The rows are grouped in 4 different ways at once. Each group adds its own fixed numbers to the row, and there is some noise. The rows also spread widely along 15 directions, which tell nothing about the answers.
Known rows, each followed by its group in each grouping:
.42,-.16,.06,.25,.38,-.03,.00,-.05,-.04,.07,-.16,-.23,-.03,-.28,.16,.22,.11,.31,-.22,-.02,-.25,-.09,.14,-.14,.05,-.13,-.08,.02,.03,-.16  k_958 (3) k_32 S
-.31,.02,-.05,-.12,-.48,.31,-.17,.23,-.01,.11,.03,.33,-.09,.02,-.13,-.06,.14,-.03,.17,-.23,-.05,.29,-.19,.15,.07,.24,-.02,.01,.18,-.25  k_769 (4) k_32 Z
.02,-.21,.02,.20,-.11,-.01,-.01,.28,.05,-.06,.13,-.24,.08,-.20,.00,-.17,.16,-.15,-.34,-.16,-.48,.20,.08,-.07,.11,-.03,.31,-.06,-.13,-.35  k_142 (1) k_502 E
-.10,-.09,.08,.50,.07,-.09,-.09,-.01,-.08,-.16,.10,.04,-.05,.09,-.08,.16,.10,-.01,-.17,-.13,.23,-.17,.10,.04,.04,.14,-.01,.00,-.15,-.04  k_769 (0) k_623 E
.01,.28,-.04,.05,.04,-.04,-.02,-.04,.34,.03,.12,-.14,-.05,.27,-.07,-.11,.04,-.13,.23,.03,.23,-.19,-.21,.31,.07,.12,-.22,.05,-.05,.19  k_735 (3) k_101 S
.24,-.22,-.20,.35,.13,-.05,-.46,-.04,-.16,-.25,-.04,.21,.09,-.38,.14,-.05,.09,.35,-.26,.01,.05,.16,-.18,.04,.12,.03,.15,.15,.04,-.03  k_735 (2) k_502 Z
.08,-.25,.33,-.17,.10,.03,.11,.34,-.11,-.02,-.29,-.24,-.31,.06,.01,-.03,.21,.11,-.19,-.23,-.12,-.16,.36,.06,.18,.06,-.07,-.56,-.53,-.22  k_958 (4) k_623 Z
-.22,-.11,.01,-.14,-.46,.42,-.09,.31,.10,-.16,.03,.31,-.16,-.03,.11,-.19,-.05,.15,-.01,-.13,-.33,.47,.04,.09,.13,-.01,.33,-.22,.32,-.21  k_142 (1) k_101 Z
.36,.10,-.04,.21,.20,-.25,.08,-.05,.15,-.03,-.36,.00,.04,-.11,.07,-.21,.15,.23,-.16,-.36,-.22,-.29,.09,.06,-.03,.07,.00,-.06,.22,-.27  k_142 (0) k_32 E
-.10,.15,-.07,.18,-.26,.44,.05,.20,.20,-.03,.04,.56,-.09,.26,.00,.10,-.07,-.09,.15,-.10,.24,.07,-.09,.33,.14,.14,-.01,-.39,.14,.11  k_958 (2) k_32 Z
-.12,-.08,.07,-.04,.11,-.28,.04,.47,.21,-.42,.21,-.17,.02,.32,.11,.21,-.02,-.67,.16,-.11,-.45,-.12,.11,.18,-.07,-.09,.01,-.15,-.26,.12  k_958 (0) k_502 E
.11,-.06,.00,.01,.09,.09,.06,-.05,.22,-.02,-.55,.24,-.38,.18,.26,.13,.03,.50,.47,-.19,.06,-.03,.01,.41,.02,.04,-.26,-.14,.21,.21  k_769 (3) k_32 S
.04,-.02,-.27,-.08,-.15,-.36,-.08,.07,-.15,-.24,-.24,.07,.13,-.10,-.11,-.36,.18,-.16,.02,-.46,-.04,-.05,-.08,.50,.18,.17,.05,.01,-.18,-.25  k_735 (2) k_623 S
.07,.18,-.12,-.12,-.17,-.16,.07,.05,.18,-.18,-.02,-.33,.19,-.13,.01,-.53,-.01,.02,-.17,-.20,-.10,.14,-.09,.28,.33,.03,.31,.15,.03,-.42  k_142 (4) k_502 Z
-.07,.19,.04,-.22,.01,-.22,.08,.16,.02,-.35,.47,-.38,.30,.09,-.09,-.24,-.12,-.38,-.31,.05,-.11,-.06,.18,-.13,.15,-.04,.18,.04,-.09,-.23  k_142 (4) k_101 Z
.13,-.10,.24,-.39,.31,.19,.11,.27,-.20,.12,.32,-.26,-.06,.10,.01,.19,.01,-.33,.12,.03,-.12,-.33,.04,-.26,.01,.16,-.13,-.09,-.04,.18  k_142 (4) k_502 S
.03,.07,.14,.07,.22,-.03,.20,.08,.15,-.26,.03,-.40,-.24,.05,.15,.09,.01,.08,-.04,-.18,.02,.00,.28,.25,.36,-.04,-.08,-.12,-.10,-.14  k_958 (1) k_502 S
-.38,-.17,-.17,.22,-.41,-.04,-.12,.21,-.11,-.54,-.02,.40,-.06,-.05,.04,-.04,.07,.09,-.17,-.42,-.04,.39,.21,.28,.22,.06,.24,-.10,.08,-.29  k_769 (2) k_32 Z
.11,-.13,-.02,-.31,-.15,-.21,.06,-.16,-.21,-.07,-.12,-.20,.31,.05,-.08,-.51,-.18,.11,-.02,.17,.16,.14,-.05,.12,.04,-.11,.27,.15,-.21,-.11  k_958 (4) k_502 S
.04,-.07,.09,.10,-.11,-.01,.37,-.17,-.16,.01,.08,-.06,.04,.20,-.17,-.24,.01,.11,-.33,.00,.26,-.15,.26,-.28,-.01,.11,.28,-.16,-.11,.01  k_958 (2) k_623 Z
-.14,.04,-.22,-.30,.02,-.17,-.15,.13,.22,-.40,-.06,-.04,-.17,-.03,.23,-.19,.13,.37,.05,.03,-.34,.56,.08,-.02,.07,-.09,-.13,.02,.03,.05  k_142 (4) k_32 Z
-.19,-.24,-.01,-.37,.12,-.22,-.07,.17,-.39,-.26,.08,-.12,-.07,-.10,-.01,.33,.14,-.09,-.14,-.03,-.34,.26,.41,-.27,.02,-.15,-.32,-.11,-.33,-.12  k_958 (2) k_101 Z
-.09,.17,-.40,.02,-.32,-.10,-.17,-.04,.19,-.08,-.16,.26,.30,.03,-.03,-.35,-.03,-.05,.07,-.03,.01,.42,-.35,.47,.11,-.02,.09,.12,-.02,-.15  k_142 (0) k_502 Z
-.08,.05,-.34,.22,-.20,.01,-.27,.04,.23,.07,-.22,.42,-.19,.02,-.10,-.38,.47,.41,-.17,-.22,-.09,.26,-.17,-.03,-.13,.27,-.21,-.21,-.05,.04  k_735 (3) k_101 Z
.42,-.11,.10,-.04,-.06,.14,-.19,.24,.30,.23,-.33,-.01,.00,-.06,.04,-.48,.08,.08,.09,.02,-.19,-.14,-.33,.31,.05,.06,.19,-.29,-.19,-.09  k_958 (2) k_502 E
-.08,-.13,.07,.14,.06,.04,-.26,.18,.23,-.15,-.02,-.01,-.49,.10,.10,-.23,.36,.27,.09,-.15,.09,-.01,-.13,.12,.11,.33,-.09,-.10,-.20,.19  k_142 (3) k_502 Z
.04,-.13,.14,.14,.16,-.37,.06,-.10,-.08,.03,-.32,.15,.13,.23,-.12,.40,.01,.03,-.05,.04,.00,-.15,.36,-.08,-.37,-.27,-.41,-.21,-.24,.05  k_735 (4) k_101 E
.32,-.08,-.03,.41,-.16,.18,.06,-.26,-.08,.60,-.03,-.04,.27,-.11,-.23,-.33,.11,.06,-.26,.03,.27,-.15,-.34,-.09,.02,.25,.29,.20,.02,-.20  k_769 (1) k_502 Z
.12,.01,.16,.05,.15,-.29,.39,-.09,.18,-.19,-.15,-.64,-.21,.16,.12,-.23,.02,.16,.06,-.13,.15,-.17,.13,.29,.23,.05,.14,.11,-.27,.00  k_958 (4) k_623 E
.07,-.03,.10,.11,-.18,-.07,.15,-.05,.32,.15,-.03,-.14,.05,.30,.03,-.19,-.16,-.21,.35,.14,.05,-.03,-.27,.38,-.11,-.07,.24,.23,.01,.16  k_142 (1) k_101 S
.01,-.34,.11,.35,-.23,.50,-.03,.20,-.17,-.04,-.09,.51,-.18,.13,.07,.13,-.07,.00,.08,-.17,.28,-.07,-.09,.35,.13,.22,.36,-.26,.07,.15  k_735 (1) k_623 Z
-.10,-.26,-.07,-.02,-.21,-.05,-.21,.07,-.09,-.17,.01,.01,-.24,-.02,.05,-.35,.14,.13,.27,-.05,.11,.23,-.29,.28,.08,.22,.19,.24,-.16,.15  k_958 (2) k_32 S
.17,-.17,.45,.21,.10,.13,.10,.12,.25,.11,-.29,-.18,-.41,.20,.09,.11,.06,.28,.08,-.01,.06,-.16,.25,.21,.05,-.08,-.11,-.38,-.25,-.02  k_958 (1) k_32 S
-.18,-.06,.06,-.31,-.01,.14,.39,.13,-.03,.07,.12,-.19,-.26,.21,.11,.25,.10,-.11,.16,-.07,-.36,.18,.19,-.30,-.09,.08,-.06,-.04,.10,.18  k_142 (0) k_32 Z

New rows, each followed by its group in each grouping:
.16,.12,-.26,-.06,-.01,-.24,.13,-.02,.29,-.11,.01,-.07,.22,.17,.03,-.41,.02,-.14,.08,.05,-.30,.07,-.12,.03,-.12,.01,.11,.04,.08,.16  k_735 (1) k_32 E
-.10,.02,.15,.18,-.46,.05,-.30,.17,.33,-.10,.06,.12,.12,.12,-.04,-.21,-.11,-.06,.11,.03,.01,.09,-.24,.32,-.02,-.03,.31,.16,.14,-.26  k_769 (4) k_32 Z
.08,-.28,.14,-.07,.17,-.42,-.03,-.31,-.17,-.13,-.31,.02,.08,.13,.00,.03,-.09,.29,.11,.21,.18,-.05,.19,-.04,-.23,-.25,-.15,.10,-.19,.16  k_142 (2) k_502 E
-.04,-.05,.11,-.24,.01,-.01,.00,.35,-.13,-.10,.00,-.13,-.17,.11,-.13,-.35,.27,-.26,-.14,-.36,-.05,-.27,.08,.14,.22,.36,.05,-.40,-.45,-.17  k_142 (0) k_623 Z
-.06,.15,.26,-.64,-.28,.25,-.23,.23,.07,.11,.22,-.06,-.01,.20,-.18,-.46,-.08,-.16,.17,.22,-.14,-.08,-.15,-.19,-.08,.08,.06,-.13,.03,-.11  k_958 (0) k_101 Z
.09,-.13,.42,.03,-.11,.16,.19,.09,-.02,.08,-.05,-.22,-.13,.22,-.07,-.18,-.12,.03,.05,-.08,.35,-.33,.05,.24,.11,.11,.27,-.13,-.13,-.08  k_958 (4) k_502 S
.04,.12,-.18,-.11,-.14,-.01,.07,.21,.30,-.01,.08,-.21,.09,-.01,.02,-.58,.10,.10,-.27,.03,-.32,.32,-.05,-.03,.07,.00,.19,-.19,-.14,-.11  k_142 (4) k_101 S
.13,-.28,-.05,.26,.23,-.33,-.35,-.17,-.25,-.23,-.07,.13,.12,-.31,.05,.17,.05,.32,-.21,.07,-.06,.08,.09,-.17,-.13,-.19,-.09,.25,.00,-.07  k_142 (2) k_101 E
.17,-.13,-.30,-.23,.18,-.09,-.19,-.07,-.66,-.07,.04,.13,.18,-.41,-.06,-.04,.15,.10,-.14,-.28,-.05,.00,-.10,-.19,.06,.24,-.10,.33,.21,-.13  k_735 (4) k_101 S
-.13,.17,-.05,.20,-.12,-.01,.28,-.24,-.13,-.01,.21,.11,.10,.25,-.24,-.18,-.03,-.09,-.17,-.13,.55,-.14,.08,.04,.12,.25,.06,.03,.05,.01  k_142 (1) k_101 Z
.24,.16,-.12,.23,-.19,.18,.08,-.04,.12,.55,-.26,.11,.00,-.09,-.19,-.38,.31,.27,-.24,-.23,-.06,-.03,-.21,-.07,-.08,.22,-.03,-.17,.07,-.29  k_958 (0) k_101 S
-.22,.00,.03,-.25,-.29,.12,.27,-.15,-.11,-.03,.04,.09,.17,.43,-.08,-.01,-.31,-.07,.16,.33,.24,.27,.13,.03,-.06,-.13,.14,-.12,-.07,.21  k_735 (0) k_32 Z
.08,-.12,.13,.30,.19,.45,-.12,-.10,-.49,.28,.10,.10,-.07,-.21,-.16,.43,.02,.18,-.15,.14,.62,.00,.02,.09,.35,.10,-.29,-.16,-.31,-.08  k_958 (2) k_32 S
.04,.22,-.14,.04,.02,-.01,.44,-.20,.04,-.10,-.11,-.09,-.08,.20,-.04,-.31,.02,.25,-.13,-.20,.29,.01,.24,.13,.25,.11,.01,-.19,-.01,.00  k_958 (1) k_623 S
.05,.08,.06,-.51,.08,.09,-.22,.09,-.02,.00,.21,-.09,.12,.12,-.10,-.29,-.07,-.07,.12,.32,-.05,.00,-.01,-.16,.03,.01,-.19,-.14,-.11,.04  k_769 (1) k_32 S
.34,-.02,.30,-.10,.17,.11,-.02,-.07,-.28,.31,-.21,-.21,-.10,-.27,-.11,.08,.07,.15,.08,-.27,.15,-.47,-.06,.07,.16,.18,-.17,.18,.18,-.39  k_958 (4) k_101 E
.12,-.01,.02,-.25,.26,.07,.17,.25,-.07,-.34,-.10,.11,-.12,.21,.11,-.08,-.02,-.06,-.07,-.29,-.04,-.32,.34,.11,.25,.16,-.04,-.56,-.05,.06  k_769 (1) k_623 Z
.01,-.08,-.09,-.26,-.11,.42,-.04,.30,-.09,-.24,.13,.04,-.11,-.23,.28,.01,-.19,-.07,.19,-.14,-.14,.25,-.19,.40,.45,.10,.35,.07,.28,-.05  k_142 (2) k_101 Z
-.19,.01,.13,.08,.26,-.13,.05,-.17,-.27,-.26,-.02,-.09,-.24,.04,-.03,.25,.03,.29,-.08,-.14,.39,-.02,.37,.04,.19,.01,-.32,-.03,-.14,-.04  k_142 (0) k_101 E
-.07,-.07,-.08,-.03,.11,-.27,-.23,-.18,-.03,-.36,-.28,.22,-.02,.18,.07,-.14,-.10,.42,.17,.14,.35,.20,.13,.34,.07,-.12,-.27,-.08,-.23,.15  k_769 (1) k_32 S
.19,-.08,.07,-.14,-.12,.07,.08,.16,.07,-.04,.17,-.39,.10,-.12,.01,-.63,.02,-.05,-.13,-.04,-.29,-.09,-.12,-.04,.17,.15,.53,.06,.03,-.22  k_142 (3) k_32 E
-.21,-.07,-.06,-.05,-.16,.21,.00,.16,-.13,.05,-.16,.20,.00,.01,-.02,.45,-.06,-.06,.12,-.04,.01,.35,.17,.34,.22,-.17,-.28,-.30,-.22,-.14  k_769 (2) k_623 S
.08,-.11,.08,-.25,-.03,-.15,-.36,.21,.03,-.28,.01,.22,.13,.08,.07,-.22,-.05,-.06,.03,.10,-.37,-.05,-.02,-.15,-.26,-.07,.11,-.06,.11,-.01  k_142 (0) k_32 Z
.03,-.15,.08,-.19,-.27,.27,-.44,.28,-.05,-.07,-.21,.36,-.07,-.13,.06,.02,-.05,-.05,.39,-.26,-.15,-.07,-.27,.47,.16,.12,.06,.07,.28,-.31  k_769 (3) k_32 Z
-.02,-.06,.05,-.18,.09,-.37,.33,-.07,.04,-.38,.08,-.31,.09,.23,.19,-.02,-.26,-.01,.06,.07,-.12,.05,.26,-.02,-.10,-.24,.19,.20,.09,.17  k_142 (4) k_101 S
-.15,.04,.21,.05,-.46,.14,.19,.06,.31,.31,-.27,.06,.05,.27,-.10,.06,-.07,.00,.02,.10,-.18,.29,.15,.14,-.14,-.27,.03,-.32,-.12,-.30  k_142 (0) k_32 Z
-.09,-.08,.01,.34,-.14,-.14,.15,.03,.13,-.03,-.09,.23,.12,.38,-.07,.13,-.06,-.16,.06,.02,.13,.00,.03,.22,-.24,-.08,.00,-.13,-.16,.21  k_735 (4) k_101 E
.01,-.13,.14,-.05,-.15,.10,-.03,.04,.25,-.04,.03,-.04,-.16,.06,.15,.00,.02,.26,.04,.02,-.43,.07,.07,-.37,-.21,-.05,.19,.13,.48,-.01  k_769 (3) k_502 Z
.08,.08,-.20,.03,-.21,-.21,-.24,.04,.34,.02,.26,-.32,.39,-.09,-.07,-.42,.06,-.22,-.16,.18,-.40,.19,-.33,-.06,-.01,-.05,.27,.35,-.03,-.27  k_769 (3) k_502 Z
.14,.14,.30,-.47,.27,.23,-.33,.24,-.07,-.03,.60,-.23,.16,.00,-.12,.15,-.18,-.44,.06,.43,-.14,-.35,-.01,-.34,.01,-.06,-.20,-.11,.00,.08  k_735 (2) k_101 E
.25,-.18,.03,.35,.16,.05,.03,-.05,-.22,.11,-.06,-.06,-.15,-.25,.02,.06,.22,.21,-.25,-.29,.09,-.21,.01,-.04,.10,.22,.06,.03,.04,-.08  k_735 (2) k_101 S
-.18,-.09,.11,.30,-.05,-.03,-.24,.03,-.12,-.22,.08,.22,-.29,-.01,-.13,-.04,.26,.37,-.29,-.22,.14,.03,.29,-.22,-.03,.10,-.16,-.13,.00,-.16  k_958 (1) k_101 S
-.20,-.40,.30,.10,-.13,.12,-.48,.42,-.09,-.08,.20,.00,-.31,.06,-.05,-.11,.23,-.15,.14,-.09,-.03,-.10,-.23,.06,-.03,.33,.14,-.01,-.30,.06  k_769 (0) k_502 E
-.11,-.01,.10,.03,-.14,.29,.41,.13,-.11,-.09,.02,.27,-.06,.16,.08,.52,-.16,-.01,.05,-.27,-.12,.04,.36,-.08,-.05,-.09,.01,-.16,.52,-.08  k_958 (4) k_32 S
.38,-.19,-.07,.07,.20,.14,.08,.16,-.12,-.10,-.20,.13,-.06,-.09,.19,-.05,.02,.02,-.05,-.27,-.13,-.23,-.03,.16,.18,.17,.22,-.15,.11,.01  k_958 (1) k_623 Z
.15,.16,.06,-.09,-.03,.13,.25,-.14,.06,.24,.07,-.14,-.04,.04,-.08,-.02,.07,.10,-.08,.03,-.05,-.11,.07,-.32,-.01,.05,-.03,-.02,.19,-.08  k_958 (2) k_623 Z
-.06,-.12,-.24,-.03,-.18,.16,.02,.03,-.32,.12,-.21,.43,.02,-.01,-.05,.03,.09,-.06,.15,-.27,.09,.12,-.22,.23,.06,.25,.04,.03,.07,-.01  k_142 (0) k_623 Z
.33,.03,.16,.10,.13,-.02,-.12,.11,.41,.02,-.45,-.07,-.07,.11,.19,-.19,-.07,.21,.04,.02,-.01,-.18,-.06,.48,.12,-.09,.02,-.33,-.19,-.09  k_769 (0) k_101 Z
-.09,.05,-.18,.11,.10,-.28,-.50,.22,.17,-.64,.28,.32,.11,.15,.15,.02,-.08,-.14,.18,.09,-.03,.10,-.17,.21,-.11,-.05,-.09,.20,.09,.22  k_958 (4) k_32 S
.11,-.03,-.06,.43,.17,-.11,-.26,.13,.21,-.40,-.02,.19,-.15,-.19,.20,-.02,.19,.35,-.26,-.26,-.27,.06,.16,-.01,.03,-.02,-.01,-.05,.26,-.16  k_142 (1) k_32 S
.30,-.17,-.14,-.09,.24,-.15,-.33,-.10,-.02,.12,-.43,-.11,-.21,-.29,.19,-.22,.28,.55,.06,-.02,-.16,.12,-.25,.02,.01,.13,-.15,.19,-.09,.01  k_769 (0) k_101 Z
-.08,-.12,.29,.20,.09,.29,.06,.04,.02,-.06,-.06,.09,-.42,.25,.15,.42,-.04,.32,.20,.02,.32,-.04,.18,.12,.02,.02,-.15,-.18,.02,.31  k_735 (4) k_623 S
-.06,-.07,-.14,-.21,-.32,-.16,-.01,-.36,-.16,.13,-.40,.01,.24,-.17,-.09,-.09,-.11,.45,.03,.22,-.03,.61,.08,.12,.01,-.42,-.05,.17,-.07,-.35  k_142 (2) k_623 S
-.24,-.13,-.11,.15,-.22,-.02,.26,-.01,.08,.15,-.20,.21,-.19,.27,.00,.37,.17,-.03,.24,-.06,-.02,.36,.04,.16,-.13,-.02,-.23,-.08,-.19,.19  k_958 (2) k_32 Z
.06,.16,.26,-.18,.14,.10,.03,.00,.06,.00,.20,-.41,-.08,.03,-.03,-.05,-.13,-.01,.03,.16,.23,-.15,.09,.14,.30,-.03,-.08,-.06,-.15,-.09  k_142 (2) k_101 S
.12,.23,.20,-.17,.21,.21,-.12,.27,.26,.05,.30,-.12,-.19,.05,.01,.06,.13,-.13,.03,.03,-.21,-.31,.02,-.19,.04,.12,-.26,-.24,.10,.03  k_142 (2) k_623 S
.16,.16,-.17,.21,-.19,.31,.06,-.02,-.09,.11,.16,.39,.35,-.14,-.11,.12,-.16,-.17,-.03,-.09,.03,-.05,-.17,.03,.07,.05,.17,.10,.52,-.21  k_958 (2) k_32 E
.05,.08,-.06,.04,.45,-.22,-.10,-.16,-.33,-.05,-.12,.09,-.10,-.07,-.13,.26,.25,.11,-.16,-.26,.33,-.24,.24,.00,.18,.16,-.65,-.11,-.20,-.10  k_142 (1) k_101 Z
-.26,.15,-.14,-.16,-.17,.11,-.20,-.05,-.45,.12,.23,.19,.33,-.10,-.33,.35,-.06,-.38,.06,.00,.12,.17,-.07,.05,.10,-.01,-.33,.17,.01,-.29  k_735 (0) k_101 E
-.07,.25,-.06,-.12,-.29,.41,.40,.08,.10,.08,.21,.08,.09,.23,-.02,-.20,-.19,-.14,.06,-.05,.20,.08,-.08,.12,.20,.20,.30,-.09,.30,.01  k_142 (4) k_32 Z
.34,-.35,.27,.02,.17,-.12,.03,.04,-.12,-.11,-.33,-.22,-.12,-.21,.18,-.19,.02,.50,-.24,-.20,-.26,-.22,.24,-.19,-.04,-.02,.28,-.04,.14,-.22  k_769 (4) k_101 E
.02,-.16,-.03,.12,-.19,.22,-.26,.22,.14,-.19,-.34,.54,-.03,.00,.23,.08,-.12,.32,.13,.00,-.09,.34,-.07,.38,.01,-.16,.08,-.21,.17,-.03  k_142 (4) k_32 Z
.15,-.23,.22,.07,-.03,-.20,.15,-.12,-.05,-.09,-.42,.03,-.13,.26,.04,-.16,-.09,.13,.19,-.15,.33,-.26,.07,.42,.02,.03,.15,-.01,-.13,.03  k_958 (1) k_101 Z
-.19,-.40,.10,.18,-.31,-.35,-.23,.14,.16,-.55,-.11,.14,-.29,.13,.20,-.21,.11,.24,.08,-.18,-.34,.23,.08,.01,-.29,-.06,.36,.26,.17,.02  k_958 (1) k_101 Z
.25,-.18,.15,.08,.00,-.12,-.11,-.04,-.14,-.06,.04,-.18,-.10,-.11,-.06,-.59,.21,.11,-.14,-.26,.08,-.42,-.15,-.09,.07,.39,.41,.27,.09,-.15  k_142 (1) k_623 Z
.11,.01,-.01,-.29,.33,.28,.10,.47,.01,.00,.11,-.32,-.21,.01,.15,-.03,.13,-.30,.07,-.15,.00,-.08,-.12,.35,.49,.32,-.10,-.37,-.43,.13  k_142 (4) k_502 Z
-.16,.08,.39,.26,-.31,.23,.00,-.05,.27,.19,.22,-.08,-.15,.19,-.10,.37,-.10,-.01,.19,.12,.11,-.09,.03,-.03,-.11,-.10,.00,.17,.28,-.12  k_769 (2) k_623 S
.15,-.30,.22,-.08,.16,-.30,-.38,-.17,-.31,-.02,-.26,-.02,-.16,-.19,-.09,-.13,.28,.49,-.13,-.05,.04,-.18,.17,-.33,-.13,.11,-.22,.08,-.14,-.18  k_769 (2) k_32 Z
-.13,-.15,.10,-.40,-.10,.20,-.17,.09,-.33,-.44,.00,.02,-.15,-.18,.21,.09,-.25,.28,.09,-.06,-.12,.31,.16,.07,.25,-.13,.20,.14,.32,-.23  k_958 (0) k_101 Z
-.26,.26,-.05,.02,-.20,-.11,.09,-.30,.13,-.22,.19,-.01,.10,.17,-.13,-.08,-.13,.16,.03,.15,.19,.28,.16,-.04,.04,-.16,-.06,.21,.20,-.09  k_142 (1) k_623 E
.08,-.09,-.03,-.04,-.46,.27,.30,.20,.18,.36,-.39,.34,.11,.15,-.02,-.05,-.10,-.25,.35,-.19,-.23,.09,-.19,.51,-.04,-.02,.22,-.24,.14,-.11  k_142 (2) k_32 E
